The first 6 rows are patterns. Each new row is the sum of 2 different patterns, raised or lowered, with some noise. Before adding, each is slid sideways (what falls off one end comes back at the other) and multiplied by a number that may be negative. Names go in the order of the patterns.
In the rows, zero is written as 128.
Some rows, each with the names of its patterns after it:
[113 120 110 141 114 128 128 116 136 149 141 104 131 149 111 135 113 122
 144 149 166 163 145  94 166  90 133 145 174 129 134 159 150 139 130  81
 118 137 117 127 146 124 126 125 123 126] : j_172
[123 113 150 121 135 148 127 123 141 109 155 140  94 129 148 163 125 115
 142  93 135 131 141 113  81  95 141 130 140 157 133 150 137 144 123 149
 115 105 124 148 140 101 144 138 126 128] : j_723
[129 130 118 137 137 118 108 123 134 112 128  76 121 136 137 107 139 113
 156 125 112 119 128 136 140 123 101 140 101  89 135 134 175 119 146 145
 133 144 152 152 130 109 122 142 123 116] : j_61
[ 85 126 113 132 121  74 118 157 135 147 126 114 107 140  91 141  93 139
 143  89 106 155 139 137 134 125 123 107 119 116 111 110 130 127 129 122
 100 106 116 114 117 125 115  93 133 123] : j_93
[ 92 134 134 156 118 112  97 141 128 113 155 139 134 120 139 114 119 122
  93 120 130 189 133 154 135 131 106  90 142 129 139 127 125 120 128 117
 116 108 125 129 122  85 118 149 111 106] : j_576
[152 140 106 140 141 144 101 137 122 151 119 101 147 108 140 152 134 120
 102 125 142 155 121  88 152 150  91 154 121 124 136  89 123  97 148 155
 120 119 154 162 159 121 134 100  86 123] : j_641

New rows. What belongs after each?
[128 103 120 117 123 181 155 127 137 145 117 172 137 129 131 149 138 149
 127 124 154 140 131 137 115 118 140 144 150 141 141 121 112 143 105 100
  96  89 100 144  99 180 132 108  95 140] : j_172 j_61
[ 96 109 107  98 112 111 121 107  94 117  91 143  96 109  86 123  96 109
  88 125 130  95 108 116  80 116 116  90 142 158 132 129  79  84 122  59
 104 104 124  85 107 150 128 103 113  77] : j_172 j_61
[169 125  87 101 147 144 155 155 118 163 123 118 137 158 162 110 146 165
 151 127 169 162 135 120 126 135 149 122 142 155 126 139 155 112 142 140
 114 124 152 123 128 132 154  90 150 126] : j_723 j_61
[120 131 123  87 141 142 138 154 127 118 125 123 127 146  86 136 152 131
 115 136 146 111 139 131 136 108  91  99 127 120 138 148 135 141 119 129
 120 137 113 114 118 122 140 107 115 134] : j_723 j_93
[134 106 137 149 124 128 131 144 159 162  99 144 150 107 145 129 122 165
 132 160 195 151  93 139 108 153 140 204 131 140 151 167 187 168  88 128
 135 103 133 135 127 121 139 117 147 144] : j_172 j_723
[129  85  92  58 101  94  88  77 108 122 146 100  92 136  98  89 113 110
 114 121  95 124 110 108  99 123  98 121  98  94 114 101 112  83  94 130
  93 144 108  95  84  88 113 119 125  80] : j_172 j_723
[135 122 160 115 135 126 125 112 160 150 152 190 151 149  84 144 113 145
 130 149 176 136 145 115 149 148 146 140 148 144 170 140 142 156 181 147
 124 146 177 182 116 133 123 167 156 163] : j_723 j_576
[133 136 146 163 147 129 136 145 127 135 156 127 126 167 135 135 116 131
 174 128 107  96 110 133 146 134 125 150 132 157 112 113 160 149 113 118
 108 130 118 113 149 139 161 139 151 137] : j_61 j_93
[138 121 125 145 139 148 128 141 112 144 149  97 121 116 167 132  76 148
 161 161 164 127 110  89 121  94 183  76 183 153  92  82 165 146 123 129
 128 136 164 142 124 137 127 127 144 144] : j_172 j_93
[157 135 181 173 185 154 136 140 169 148 184 151 170 164 119 150 124 164
 142 173 152 131 169 167 151 100 162 129 157 155 183 188 150 143 129 151
 167 166 136 172 170 170 154 149 150 210] : j_723 j_576
[114 147 154 131 156 142 142 171 175 199 179 160 125 221 125 131 179 207
 182 143 166 138 166 165 138 126 153 153 119 151 137 154 133 158 153 142
 174 138 156  74 140 121 129 151 185 196] : j_172 j_576
[177 140 137 164 162 143 156  98 130 168 137 132 135 143 150 134 162 137
 132 134 141 179 153 138 143 131 134 154 140 125 137 161 121 156 146 141
 143 151 183 157 149 125 166 123 156 142] : j_172 j_723
[173 143 145 195 160 115 150 140 143 145 162 144 166 138 138 133 141 189
 149 134 128 163 141 139 146 166 161 167 159 143 157 127 117 159 176 202
 153 173 169 154 173 195 163 153 169 146] : j_61 j_93
[126 146 151 147 134 154 180 151 150 145 170 157 172 148 150 157 178 163
 156 177 163 168 173 159 151 180 152 145 148 161 225 165 150 154 144 144
 141 176 149 185 145 176 142 144 176 162] : j_93 j_576
[169 177 135 161 160 173 140 116 139 157 188 131 132 176 129 150 146 132
 179 155 171 110 124 170 148 116 101 130 160 162 167 175 136 139 140 159
 156 146 142 168 150 146 126 154 149 132] : j_576 j_641
[142 137 175 162 127 113 145 169 210 112 191 122  99 109 173 157 105 143
 155 164 167 166 141 182 144 111 171 137 167 177 160 158 136 164 152 188
 145 115 183 165 101 164 166 146 142 132] : j_172 j_641
[119 102  98 134 120 120  93 113  71  47  91 104 184  75 161 127 105  89
 135 130  91  78  98 124 148 109 106 124 106 107 124 106  96 111 120 111
 119  79  96 132 122  94 133  94 122  99] : j_172 j_61
[121 117  91 127 132 116 119 118 111 128 108 115 131 126 120 128 107 139
 123  92 132 125 142 135 103 132  82 120 145 126  83  71  74 122 121 133
 126 137 120 141 117  99 151 114  78 102] : j_723 j_93
[ 98 108 127 108  83 106 123  90  80  92 125  87 109  47 102 123 102  97
 109  79 127 105 103  96  98  98 119 121  67 104  97  57 113 112 142 115
 122 135  98 106 129 128  92  69  83 120] : j_61 j_641
[121 108 110 116 108  99  95 108 102 126 120 107 120 123 113 103 133 111
  96 141  97 113 108 119 167 130  90  80 109  85 117 130 119 132  94 149
 106  96 135  97  77  99  90  97 115 105] : j_172 j_93
[164 118 140 149 123 124 127 144 155 148 169 151 140 169 179 177 142 134
 122 128 138 148 152 133 143 158 160 122 135 137 161 129 128 121 128 156
 162 133 146 120 159 151 147 133 121 163] : j_61 j_641
[ 93 135 156 123 105 112 129 123 155 134 122  85 153 138 115 157 138 128
 136 137 122 134 123  95 132 121 205 143 136 138 147 131  92 138 142 121
 135 129 131 122  91 100 121 131 139 143] : j_723 j_576
[127 164 158 169 169 126 175 194 169 188 203 162 125 192 152 212 126 170
 152 136 160 217 163 172 184 136 150 141 166 144 162 157 171 196 174 157
  82 142 130 146 153 183 188 118 168 150] : j_93 j_576
[105 157 133 139 174 142 153 169 139 170 173 165 152 126 143 158 173 114
 174 139 175 149 135 137 192 159 146 174 140 162 158 154 143 125 141 168
 173 153 124 152 156 123 165 145 152 153] : j_93 j_641
[106  99 106  86  95  70 104 133  96  82 130 118 129 100  94  71  52  73
 103 132  62 134 108  98  54 106  95  92  79  79 112 122 116 110 113  98
  72 101 110 119 100  79 125 119  92 107] : j_172 j_641
[122 110 138 134 134 115 116 105 136 133 115 127 147 135 101 140 115 133
 127  76 123 157 179 150 150 130 124 129  85 152 111 150 145 106 114 154
 136 134 127 130 132 116 102 120 136 111] : j_93 j_576
[113 147 127 176 106 173 177 134  80 132 119 118 135 148 127 206 135 161
 136 126 158 160 116 130 137 134 154 148 170 135 159 152 154 148 133 122
 133 179 154 132 163 143 152 155 155 117] : j_172 j_93
[162 131 144 184 151 123 113 150 159 136 184 140 133 147 167 173 184 134
 156 140 101 144 152 152 152 158 127 155 180 137 143 123 185 149 125 147
 169 166 174 138 160 146 126 152 152 135] : j_723 j_93
[122 136 177 169 134 147 113 149 187 108 156 141 196 197 107 137 154 126
 158 180 161 128 142 156 155 111 142 149 172 145 121 142 114 152 161 148
 142 116 114 168 173 102 113 159 177 113] : j_93 j_641
[127 133 111 101  95 133 112  92 121 117 132 127 104  86  76  86  99 140
  91 139  93 113  82  92 116  85 107 109  79 150 151 118 142 121  98 108
 129  97 134  98 140 137 107  96 149 129] : j_172 j_93
[127 110 118 124 124 148 141 155 125 162 115 165 111 103 150 154 118 100
 132 131 126 129 137 122 149 133 141 141 128 123 139 131 159 143 112 134
 143 161 148 112 140 130 134 141 132 121] : j_723 j_93
[155 134 136 141 135 140 144 156 141 131 146 140 167 134 129 151 115 127
 123 158 150 162 112 121  95 134 139 134 115 154 123 184 133 120 166 149
 106 128 129 133 140 140 156 144 152 139] : j_172 j_93
[130 125 146 130 108 113 120 132 126 123 112 149 107 143  85 111 151 141
  95 124 110 136 123 117 130 128 136 139 131 107 132 106 104 144 139 158
 127 142 135 134 152 135 141 148 113 129] : j_61 j_93
[132 108  98 113  98 108 115 162 111 128 125 128 102  86 132 114 150 119
 110 104 124 100 115  85 114 124 114  83 103 122 105 114  83 133 139 128
 104  79  99 115 105 101 124 107 104 108] : j_61 j_576
[107 117 130 110  76 114 131 118 197 133 121 129 142 153 157 121 132 127
 110 138 120 138 106 145 112 138 158 126  96 108 171 116 105 147 125 145
 147 100 119  94  86 117 164  88 177 103] : j_172 j_723
[140 152 142 110 149 136 126 121 132 127 147 100 135 167 123 117 119 130
 161 166 106 126 127 172 134 118 166 121 146 132 154 115  97 109 118 132
 147 205 142 172 147 150 117 123 138 122] : j_723 j_576
[169 173 162 180 145 171 150 135 153 163 141 126 140 164 145 162 178 163
 131 147 139 144 150 151 161 156 149 155 158 163 139 168 151 146 147 144
 178 141 124 142 163 205 136 152 187 141] : j_61 j_641
[129 130 169 139 163 123  99 164 169 101 174 143 153 148  99 141 147 166
 148 145 148 195 166 165 108 153 124 123 124 162 163  95 141 147 162 103
 159 141 168 160 118 156  66 147 139 140] : j_576 j_641
[162 146 105 146 101 117 156 147 134 148 144 135 144 112 124 131 101 120
 144 168 122 113 138  93 131 120 133 105  91  89 139 129 130 157 142 153
 123 142 135 136 119  98 119 154 149 123] : j_172 j_723
[115 113  69  97  98  99 122 128 132  95 111 107 118 110 104 118 104 102
 128 117 134 111 153 127 100 132 142 151 107  98  88 125 122 130 103 111
 116  97 109 102 106 101 125 110 117 112] : j_61 j_576
[ 98  87 112 108  76 131  88  70 141 100  97  78  76 117 123 149 121 110
  92 110 165 113 112  86 113 100  76  78 126 108 126 102 121 128 102  90
  93 123  87 105 114 116 112 105  79 109] : j_723 j_93
[184 124 154 152 138 147 167 165 147 125 121 142 134 125 140 147 128 126
 158 135  95 140 139 136 140  63 133 173 159 141 154 123 155 151 105 148
 121 161 167 114 107 177 131 120 156 149] : j_61 j_93
[116 128  87 132 144 100 120  85 142 148 157 116 100  99 149 146 111 132
 153 148 101 154 112 119 131  75 119 114 198 148 149 132 147 130 112 139
 134 126 107 125 136 138 107 124 118 137] : j_576 j_641
[161 149 147 114 152 191 171 157 149 137 126 156 119 152 124 159 149 135
 150 169 148 150 168 141 144 141 148 148 149 132 156 148 143 148 139 132
 153 131 139 166 143 121 137 150 133 143] : j_723 j_93
[101 123 133 154 122  82 136 142  92 143 117  95 128  90 124  85 150 142
 131 113 142 152 155 121 136  96  70 127 134 117 108 138 162 135 105 141
 121 153 127 111 144  96 133 155 127 111] : j_61 j_641
[116  71  95  93 152 110 169  98 148  95  67  99 120 125  95  99 103 116
 143 115  92 123 121  99  79 109 142 105  98  94 131 138 135 119 102  88
 140 113  87 134 147 121  93 144  98 121] : j_172 j_576
[100  81  89  43  97 109 110  78  90  73 116  89  81  91  93  84 116  95
  45 111  68  72 104  66 136 117 125 133 106 106 106 132  76  96  70 123
 109  63  86 127 103 117 114  92  81  83] : j_61 j_93
[103  94 132 101  94  80  75 106  90  99  66 108  94  95  78  87 114  67
 104  82  85 150 117  73  94  91  79  99 100 109 103 104 116 112 105  88
 103  99 113 116  97  91  95 112 102 103] : j_172 j_93
[108 153 142 111 136 149 164 135 134 132 118 137 132 148 118  86 102 157
 133 127 161 129 157 142 133 116 123 102 106 151 122 165 111 133 111 131
 129 110 110 142 127 164 154 126 136 142] : j_172 j_723
[102 128  98 103  86 124 163 145  75 105 111  68 106  74  94 103 125 115
 143 138  83 117  66 136 102 130 107 111 132 136  94 113  64  79 112 101
  92 136  79  94 134 100  85  62 101 104] : j_172 j_723
[ 90  87 110 119  94 137  91 102 162 114  92  47 111 110  95 143 116 128
  92 125 151 143 102 115 100  91 114 101 104  97 119 114 129 123 124 103
 119 134  91  87 119 119 132 120  90 125] : j_723 j_576
[114 120 141 107 113 128 117 127 111  90 142 140  88  97  80 124 131 151
 105 129  87 147 111  98 162 138 107 104 120 103 114 116 104 118 127 175
 133 136 122 118 105 108 142 126 136 124] : j_93 j_576
[156 137 125 141 138 137 145 100 119 150 152 155 122 138 130 142 117 143
 110 153 142 119 136 150 141 150 131 150 141 106 132 142 146 124 130 144
 118 136 124 131 123 102 111 142 132 124] : j_723 j_93
[125 178 174 120 178 173 138 158 157 145 136 156 174 193 149 139 163 152
 141 163 145 102 177 151 188 118 140 193 180  97 141 133 157 142 132 180
 138 167 181 167 139 126 142 164 192 161] : j_93 j_641
[132 135 185 151 129 106 154 167 108 110 147 107 150 189 135 197 145 171
 103  81 156 148 121 105 106 141 130 157 171 127 112 128 154  95 116 139
 153 113 116 119 152 186 112 146 102 125] : j_576 j_641
